The rows are grouped in 4 different ways at once. Each group adds its own fixed numbers to the row, and there is some noise. The rows also spread widely along 11 directions, which tell nothing about the answers.
In the rows, zero is written as 128.
Some rows, each with its group in each grouping after it:
[158  95 147 192 185 106 149  84 128 160 115 121 107 157 139 118 162 164
 204 120 166 163 132 123 108 167 114 180  84  84 137  85 116 153  86 142]
J216 J381 C B
[168 115 120 140 122  88 104 142 109 131 132 110 127 103 118 122 141 108
 115 150 111  99  82 143 137 190 145 158 127 176 122 100 118 150 163 104]
J216 J250 P W
[129 134 113 166  85 149 128 214 140 140  72 143 128 128 161  99 151 158
 149 132 101  98 136 212  84 183 140 151 130 142 111 142 133 159 203 115]
J729 J250 C F
[131 166 119 158  93 127  86 141  71  90  52  99 148 148 116 125 135 120
 125  56 130  95  85 161 163 118 157 202  93 108  82 159 105 151 130  59]
J143 J796 X G
[130 143 103 124  96 172 157 128 127 123  89 139 109 152  84 157  98 131
 145 118 122 124 171 125  68 154 138 172 128 142 121 152 108 157 170 112]
J272 J381 E G
[131 116 141  95 126 136 112 141 153 142 131 151 144 123  99 158 106  65
 107 155 123 133 131 145 145 181 149 148 139 146 134 146 120 130 162  98]
J272 J796 P F
[137 145 128 189 125 103 117 215 101 121  88 130 145 110 150  79 140 160
 130 141 110 104 101 150 115 136 135 157 118 146  82  84 133 141 168  67]
J143 J796 E B
[129 117 128 149 147 157 184 115 111 145 115 158 133 192 123 181 114 139
 146 117 125 165 195 111 136 134 138 151 109  47 107 139 113 169 120 150]
J729 J250 X K
[179 133 149 126 122 113 122 102 105 121 123  92 155 152  94 166 143 119
 152 105 138 139  96 115 141 138 144 165 114 103 128 146 114 122  70 117]
J729 J250 E W
[165 152 121  96 120 147 160 138 136 123 170  79 165 143 138 165  93 130
 166 162 126 125 146  91 151 129 143 118 133 115 139 154 148 102  94 177]
J216 J381 P K
[135 143 108 161  74 135 109 164  86  78  82  84 180 175 151 131 113 146
 172  80 108  96 129 158 166  98 147 165 123  57  81 170 114 137 104 146]
J272 J796 E K
[153 174 154 133 183 152 137 105 154 169 119 102 118 131 132 157 170 142
 160 111 192 133 106 143 146 154 149 182  57 123 157 152 140 122  83  83]
J216 J381 E F
[ 97 136  83 113 127 178 170 108 164 156 111 157 113 147 127 145 104 121
 133 137 140 127 168 157 132 158 129 150 117 152 131 139 108 170 189 101]
J143 J250 E B
[178  84 147 161  87 117 102 153 147 133 107 103 141 140 137  94 152 141
 219 128 115 134 122 181  65 201 122 150 147 101 155 139 136 119 114 184]
J729 J381 C F
[146  79  99 123  81 143 148  99 148 142  79  99 141 188 132 147 124 146
 187  88 116 131 135 181 128 135 113 148 139  91 100 161  74 144 117 208]
J272 J381 C B
[156 119  56 118  98 112 157  87 123 124 128  53 133 143 157 144 105 142
 179 132 108  98 103 123 189 123 123 129 137 145  80 132  74 163 128 206]
J272 J381 X K
[141 128  99 166  83 124  96 141 115 122  63 101 121 128 135  84 149 140
 185  83 135  90  98 201 101 167 128 201 113 153 145 134 114 157 161 100]
J216 J796 P B
[174 188 121 140 173 124 142  86 112 149 136  98 108 106 113 148 155 127
 132 147 174 111  91 100 128 164 144 186  80 177 144 109 133 147 121  46]
J729 J381 E B
[154 150  92 163 104 161 181 148 116 110 125  99 119 157 133 136 101 174
 203 144 117 118 187 101  70 157 137 147 124 121 134 128 141 159 150 170]
J216 J381 E F
[110  69 108 140 102  96 116 114 132 125  84 140 126 132 100 110 124 113
 158 107 116 121 110 160 127 150 117 164 145 156  95 103  57 173 158 110]
J272 J250 E W
[158 103 169 199 152  86 155 189 102 153  73 146 133 147 114 112 151 181
 167 124 113 163 125 102  68 126 115 163 121 106  88  75 111 132 114 113]
J272 J796 C B
[144 109 124  97 131 134 137 101 175 169 129 116 146 148 140 151 121 110
 156 132 146 137 116 162 162 150 120 142 122 131 139 154 114 119 115 152]
J272 J250 P B
[153  88 119 189 129  99 131 161 123 156  86 117 106 123 146  85 169 181
 181 125 101 124  99 173  82 173 115 154 122 143 107  87 101 161 154 142]
J143 J250 E W
[111  99  85 138  82 152  98 105 141 101  94 124 140 158 146 119 101 102
 163 104 129 101 142 193 158 164 131 161 129  99 101 156  98 162 161 152]
J272 J381 X G
[150 126 145 128 105 162 147 166 151 138  93 122 146 163 102 141 125 157
 173 111 126 144 143 134  81 128 129 148 127 106 130 158 126 108 107 141]
J272 J381 X W
[101 123 112  92 134 181 194 111 208 159 142 146 134 144 137 124  85 132
 212 160 166 156 186 119  98 132 104 122 135 147 173 134 126 124 130 140]
J729 J381 P B
[102  91 109 106  79 120 144  90 143 100  92 117 159 155  83 116  75 108
 208  97 143 139 142 108 119  96 103 164 157 143 115 127  68 140 107 121]
J272 J381 E B
[132 132  95 102  31 171  56 115 162  89 100  77 164 137 133 103 112  71
 191  96 136  75 108 227 138 195 149 167 142 134 174 216 136 118 146 135]
J143 J381 C F
[109 109 125 138 141  87 123 125 130 146  78 113 139 110 144 105 151 132
 154 109 138 114  72 158 177 113 122 164 114 153  70 106  65 150 122  90]
J272 J381 C K
[171 113 137 118 111 127 118 127 140 162  93  78 151 154 150 145 165 146
 181  85 121 132  83 192 156 130 130 152 116  87 125 174 103 115  77 184]
J729 J796 P K

New rows. What belongs after each?
[204 114 136 123  40 136  82 182 131 125 115 104 162 151 104 140 132 109
 127 130  92 107 118 199  83 213 149 155 158 119 158 178 159  99 153 170]
J216 J250 C B
[158  96 142 151 106 108 153 176 144 149  93 123 119 136 108 117 124 170
 197 131 106 159 129 119  57 149 113 137 144 140 125 107 115 119 131 173]
J216 J796 C G
[ 92 128 112 153  92 126  91 140 122  99  79 130 142 118 121  76 112 108
 193  99 140 110 118 157 130 138 133 188 127 143 138 133 111 150 149  65]
J143 J796 X K
[149 117 109 161  82 145 144 173 131 112 109 120 142 153 126 100  93 152
 202 142 106 133 164 124  67 154 120 142 151 122 147 125 146 129 153 160]
J143 J796 X B
[126  71 132 132  76 120 117 162 165 138  79 129 141 144 114 105 124 130
 201 108 112 140 129 180  95 161 119 145 156 130 132 137  95 130 142 168]
J216 J796 C F
[121  91  81 138 116 132  96  41 140 124  99  99 109 134 126 111 145 105
 179  90 151 102  92 193 159 180 128 181 108 140 135 133  71 179 141 119]
J143 J381 E W
[149  58 139 157 119  93 121 134 101 130 100 143 126 146  93 124 123 110
 157 128  85 152 141 130  91 182 129 161 152 109 111  95  87 166 153 155]
J143 J796 P F
[111 140 112 141 130 153 132 120 103  93 131 154 152 146 108 141  85  81
 104 152 134 116 171 111 147 163 154 160 123 108 116 120 132 159 170  63]
J143 J381 C B
[103  91 176 119 107 110 129 188 176 136  79 137 177 131 112  95 119 143
 203 114 133 158 123 136 102  88 105 139 151 131  98 125  92  94  86 118]
J272 J381 E F
[117  94 106 135 107 124 165  82  82 106  72 111 151 201  97 154  95 129
 180  61 115 150 153 101 150  80 120 171 129  72  81 129  55 170  97 148]
J143 J796 P B
[134  83 136 155  73  97 124 152 123 107  80 119 144 138  95  91 118 139
 227 104 110 146 128 129  66 137 113 162 161 133 124 109  88 143 120 139]
J729 J796 E F
[160  97 134 155 156 138 134 103 131 139 134 113 127 156 136 130 140 140
 184 132 127 144 137 132 113 177 130 148 110  83 145 121 126 137 102 168]
J143 J381 P W
[ 92 149  62  89  94 154 133  52 125  68 153 112 166 145 119 150  56  53
 134 138 162  88 152 112 217 125 143 152 133 139 111 140  97 169 150  77]
J729 J381 E B
[158  64 105 162  73  50  85 154  79  98  95 103 150 120 123  87 125 109
 136 123  80  93  79 163 144 162 125 163 162 149  72  74  76 167 170 137]
J216 J796 P B
[163 106 134 136 124 131 136 135 117 153  90 104 141 167 146 160 163 143
 133 100 107 124 116 185 150 149 141 153 110  77  82 150  92 151 116 172]
J729 J381 P F
[118 139 123 183 106 167 105 155 104 121  70 141 125 151 144  93 143 143
 188  83 127 111 159 194  77 176 144 205 101  87 161 164 147 159 154  91]
J143 J250 P K
[134 110 108 169 117  94 124 113  90  89 136 124 147 134 121 104  90  98
 163 152 122 121 138  91 133 166 129 158 140 130 120  85 122 163 151 100]
J143 J250 C B
[119 174  90 108  91 185 152 143 148 130  72  78 135 142 142 119 131 164
 184  85 138  93 112 170 121 107 136 155 106 156 133 183 114 130 132 113]
J143 J381 P W
[142 132  87 154  95  99 144 137 101  93 113  80 147 123 136  86  95 145
 192 141 119 105 111  92 125 115 118 147 141 167  97  89 106 148 136 125]
J143 J381 X B
[108  72 142 169 125  80  55 109 143  86 128 131 160 114 146  64 109  83
 201 133 157 123 110 154 153 168 114 169 132 104 120  94 113 133 109 103]
J272 J381 E G
[169 108 119 147 121 153 149  94 147 134 144 115 115 159 128 136 111 137
 210 147 139 156 167 117  79 188 121 146 126  93 163 134 140 136 115 194]
J729 J381 X G
[148 125 153  99 144 141 198 191 179 214  83 138 102 118 103 144 153 183
 153 140 116 160 127 134  55 134 120 135 124 194 121 121 101 121 147 136]
J216 J381 P F
[188 120 140 134 139 123 114 122 119 160 120 130 100 122  94 157 145 108
 106 147 113 128 115 144  85 213 144 174 119 145 131 126 122 142 160 123]
J272 J381 P G
[147 123 123 152 141  90 112 156 103 117 153 127 144  93 142 110 120  98
 129 184 113 110 111 115 154 174 145 144 135 148 117  84 132 149 160  96]
J729 J796 P K
[163 168 124 135 103 132 110 146 109 121  89  76 139 133 121 136 137 142
 152  96 125 112  83 144 129 130 148 168 106 133 113 158 126 117 113 110]
J143 J796 E G
[139 131 162 117 164 136 111 102 132 122 149 142 163 151 100 181 113  70
 109 144 153 140 145 112 178 161 158 160 107  77 116 144 127 126  98  90]
J272 J381 E F
[191 108  90 125  59 139 139 134 122 127 115  59 139 164 136 151 129 165
 184 115  86 105 125 168 116 156 132 136 148 106 114 164 106 136 122 244]
J216 J381 E K
[152 148 123 118 152 163 166 145 124 151 139 134 129 152 123 185 113 116
 101 159 108 136 161 114 141 167 160 132 113 109 120 144 136 147 159 136]
J143 J796 P F
[136 121 121 180 118 125  94 105  91  96  94 118 144 164 141 127 140 104
 163  88 142 115 128 166 169 164 152 191  98  58 114 140 112 174 121 107]
J729 J796 X F
[176 127 120 163 133 100  98 121 117 116 144  71 146 119 179 101 151 124
 185 148 134  98  91 157 156 185 138 152 110 115 128 118 138 142 112 151]
J729 J381 P F
[ 90 110 114 147 135 154 131 135 163 153  81 163 113 137 141 112 128 118
 171 114 142 128 154 186 118 168 128 171 109 129 134 137 105 170 176  96]
J272 J796 P F
[125 112 142 107  90 165 130 159 175 153  77 130 137 145 115 121 136 134
 187  96 135 132 143 193  82 156 128 164 128 132 154 172 116 120 133 139]
J216 J381 P F
[135  96 149 134 169  83 117 112 138 114 175 121 159 111 124 123 113  88
 143 178 151 135 103  86 187 157 133 126 124 131 115  73 118 123 101 102]
J216 J381 C W
[147  77 142 127  86  84 107 172 153 127 115 105 165 111 124  88 116 136
 200 144 103 132  99 142 105 135 110 130 174 148 108 112  99 101 108 166]
J272 J381 E K
[174 168  75  62  71 184 204 112 153 143 122  71 138 169  99 200  81 142
 152 138 112 121 149  98 112 118 136 117 148 163 128 191 113 118 136 190]
J272 J381 C B
[105  74 100 123 107 108 139  98 118 112  95 118 144 157 125 133 106 106
 161 101 116 120 137 146 176 127 127 153 138 113  72 112  51 181 138 150]
J216 J381 P F
[154 153 123 183  78 135  84 124  61  65  76  89 156 163 112  99 129 123
 189  60 149  87 131 152  98 150 148 229 100  84 148 154 138 147 105  79]
J216 J381 P B
[148 111 161 127 112 137 187 214 141 150  89 141 157 163  98 148 124 180
 155 128  96 172 143 101  83  85 122 112 148 108  90 124 109 106 110 152]
J729 J796 X W
[131  62 151  71 118 133 132  97 183 172 130 158 139 134  87 160 121  79
 135 145 125 166 135 158 131 176 127 131 158 129 137 139  82 123 131 152]
J729 J381 C K
[148 119  91 136 125 135 134 126 150 147 122  94 140 147 183 136 144 148
 132 132 133  95 106 199 192 149 133 134 105 114  86 131 107 149 142 166]
J216 J381 E B
[177 138 158 177 176  94 105 120  87 117 144 101 142 127 136 134 142 119
 132 147 139 129  95  98 154 172 151 159  92  91 105 100 145 124  93 102]
J143 J381 C G
[ 90 101 117 141  78 155 113 184 149 114  91 166 165 154 154 112 113 113
 143 122 110 114 169 214 138 161 138 142 143  88 100 151 117 159 178 122]
J729 J250 E F
[140  90 177 139 111 102 156 211 129 149  83 143 160 144  93 127 127 173
 171 116  95 171 136 111  82  95 119 139 152 109  90 107  99 106  98 148]
J216 J796 E K
[150  80  98 152 137 108 139  70 102 112 143 126 134 167 121 157 100 104
 134 144 119 127 152 114 164 165 129 154 130  87  85  95  86 180 136 159]
J272 J381 E B
[110  80 150 115 130 129 157 114 146 137 115 146 148 161  95 140  96 118
 204 111 135 176 169 101 120 118 118 152 137  92 143 127  97 131  92 150]
J216 J796 P K
[164  73 157 105 133  94 150 103 138 155 127 122 132 145  64 167 115 100
 161 140 105 182 123  80 109 162 126 133 154 129 127 111  83 124 105 167]
J143 J796 C F
[146 132 124 105  92 168 152 180 159 148  95 105 151 156 135 152 126 148
 145 127  99 124 134 171 118 144 141 118 136 118 105 175 120 115 141 171]
J143 J381 C F
[145 142 131 182  90 127  88 191  69  80  74 108 169 159 127 129 147 143
 114  80 110  87 108 176 155 127 163 180 104  68  75 144 122 142 126  89]
J216 J796 E W
[199 123 113 176 110 119  66 157  98 105 151  97 154 128 161 116 144 110
 103 167  99  77 103 192 144 225 159 154 124  94 118 124 165 133 162 142]
J143 J381 E B
[173 109 168 199 113  92 106 180  82 112  84 132 133 138 107 105 147 146
 167 118 105 143 119 127  59 172 133 176 128  92 115 101 133 131 123 114]
J729 J796 C G
[123 127 138 147 145 132 141 120 100 131  87 143 123 146  91 146 133 122
 125 106 129 136 141 124 120 143 146 184 105 116  93 118  89 168 139  75]
J143 J381 E F
[134 146 138 156 129 153 154 179 145 146  87  92 156 157 176 106 144 196
 214 103 135 135 126 153 126  96 123 143 103  81 113 156 136 106  80 162]
J143 J381 X K
[170  93 118 115 137  99 148 133 143 138 178 112 140 120 126 155 106 111
 123 202 101 130 129 102 154 181 137 104 151 150  99  88 111 139 147 181]
J216 J381 E F
[144 117 141 116  80 104  53 132 124  66 146  79 213 138 132 121  91  50
 161 126 128 108  94 141 212 154 154 138 148  86 129 163 140  93  88 128]
J143 J796 C F
[163 110 133 150 113 180 136 137 135 147  85 112 138 192 146 151 168 165
 167  83 120 128 143 207 104 159 138 159 102  42 128 181 121 137 105 183]
J729 J381 P W
[188 136 126 202 134 123 113 142 121 133 122  74 122 131 174  90 162 187
 235 133 136 112 114 151  80 179 126 171 101  97 157 131 158 126  94 171]
J272 J381 E K
[149 128 128 114  94 128  91 102 137 121 124  85 157 133 124 125 121  94
 188 111 141 120  99 156 150 168 140 163 129 122 166 173 133 110  99 132]
J143 J250 C K
[185 108 101  94 120 101 160 114 143 163 158 110 131 127 110 179 104 102
 100 187  97 131 110 105 149 178 130 110 158 179 104 112 103 139 163 168]
J272 J250 C B
[170  77 130 201 130  63 139 155  70 124  89 111 116 136 125 104 141 166
 159 133  76 136 107 108  88 157 119 148 139 115  54  57  83 166 143 163]
J143 J381 C G
[ 96  80 111 125 120 144 146  98 182 164  91 151 119 148 130 105 121 124
 198 112 146 152 146 176 110 161 104 153 132 140 148 130  92 151 151 131]
J143 J250 C B
[123 113 136 107 148 124 158 125 180 176 105 114 120 119 132 123 140 143
 187 126 152 143 110 144 128 133 116 147 111 172 130 122  92 132 117 130]
J216 J381 P F
[124 161 110 161  92 148 126 196 114 119  68 106 150 126 170  97 152 166
 155 109 120  83 113 192 127 129 145 161 113 123  94 148 124 145 153  94]
J729 J381 C K
[137 156 108 143 109 108 106 120  99  65 146  86 164 109 124 105 104 100
 162 148 147  87 102  97 158 136 145 156 126 150 119 109 128 141 118  67]
J729 J381 E W
[182 139 134 161  96 133  85 184  94 134  76 123 126 128 125 138 179 134
  75 114  96  90  93 219 103 195 161 180 109 114  84 145 125 147 174 103]
J729 J381 E G
[157  72 120 186 130  74 127 115 111 143  87 105 103 133 131  93 149 150
 221 115 110 136 107 137  86 175 109 175 129 135 117  85  82 175 133 164]
J272 J796 P F
[135  80 156 178 111 119 121 172 143 133  90 125 148 147 148  82 143 170
 226 111 126 144 142 168  82 151 117 155 130  79 134 121 124 121 103 168]
J216 J381 C K
[120 181 125 129 179 166 187 153 161 176 115 105 129 134 175 136 136 181
 188 131 156 140 128 120 150  99 132 136  81 124 136 149 140 116 100 119]
J143 J796 P K
[161 114 129 169 183 128 165 126 152 174 134 118  95 122 148 118 155 174
 193 161 140 142 127 120  82 176 116 146 101 139 145  91 129 145 126 146]
J272 J381 P W
[177  98 154 165 146  88 146 170 116 170  90 108 118 129 133 121 173 176
 160 127 105 138 100 144  90 157 123 157 116 134  91  91  98 145 123 159]
J216 J381 P F
[109 124 140  96 124 136 103 140 169 111 160 146 180 109 117 113  82  67
 129 175 152 124 131 128 160 150 137 132 145 149 140 122 142 101 139  67]
J143 J381 E B
[110  60 140 171 111  68  46 134  96 108  59 153 143 122 120  90 144  78
 119  85 114 107  79 205 163 165 131 197 128 110  66 100  66 168 158  75]
J272 J796 P G
[143 132 137  84 102 164 130  97 140 120 117 123 151 155  66 176 117  92
 133 107 144 134 132 132 125 141 147 159 130 119 141 169 103 124 104 102]
J729 J381 E W
[134  61 128 101 133  89 131  54 158 117 160 118 145 129  78 132  82  75
 191 156 147 161 121  67 147 150 110 135 157 150 135  90  79 131  95 144]
J272 J381 X W
[133 141 106 175  98 145 115 205 135 129  74 114 126 125 155  94 160 177
 155 110 119  87 103 208 108 151 139 160 106 140 114 131 129 146 170 105]
J216 J796 E W
[155  60 125 117  91 101  98 117 127 130 120 132 142 128 102 135 133  90
 126 137  93 125 113 178 132 186 135 150 165 121 103 118  77 152 151 158]
J729 J381 E K
[143 180 145 126 116 160 131 133 106 114  93 115 140 143 100 145 123 123
 153  96 153 122 131 117  99 129 148 188  98 119 138 165 136 124 108  66]
J729 J381 P G
[145 120 123 171 160 116 111 158 152 178  96 142 109 106 161 111 170 137
 116 151 137 112  89 197 138 192 131 160 100 152 113 102 124 148 180  90]
J272 J796 C B
[146 181  99 114 108 190 141 125 134 142  92 103 128 153 129 158 132 129
 122 108 143  98 129 175 131 156 155 166  97 129 138 186 136 136 154 100]
J143 J381 C B
[137 116 126 183 134  70 118 131  89 120  87 104 133 116 140  89 150 144
 187 107 132 125  82 124 150 122 127 179 111 130  92  83  90 163 110  95]
J729 J796 X K
[115 104 140 187  99 155 139 166 104 101  73 139 155 192 133 111 119 169
 210  79 125 141 192 149  92 120 129 176 116  30 113 144 124 147 104 155]
J216 J381 X K
[123  89 140  88 111 165 176 145 197 174 107 146 137 161 116 148 110 136
 200 129 122 177 168 148  87 139 114 120 150 117 152 157 103 119 124 187]
J729 J796 P F
[ 97 107 129 120  80 145  86 148 140  66 130 140 183 133 102  98  80  74
 159 135 130 110 149 143 133 152 142 147 155 116 137 139 128 121 142  84]
J143 J381 E W
[101  83 113 109 145  99 156  59 139 122 121 116 137 139  97 140 108 111
 168 110 154 144 111  96 184 103 116 149 121 144  90  90  46 162  97 114]
J216 J381 E W
[111  96 148  81 109 156 188 139 160 154  85 148 146 173  69 169 100 138
 162 106 111 180 171 109  95  98 121 132 150 115  96 148  70 128 113 149]
J143 J381 E F
[172 182  75 105 114 174 179 108 135 140 131  68 121 156 137 187 112 143
 149 140 127 105 137 112 145 147 150 137 108 144 120 173 126 148 138 171]
J272 J381 X F
[172 121 150 150 122 129 124 176 140 186  84 118 110 117 129 104 173 168
 180 119 107 135 106 180  50 183 127 170 119 147 161 142 136 122 139 138]
J143 J250 P K
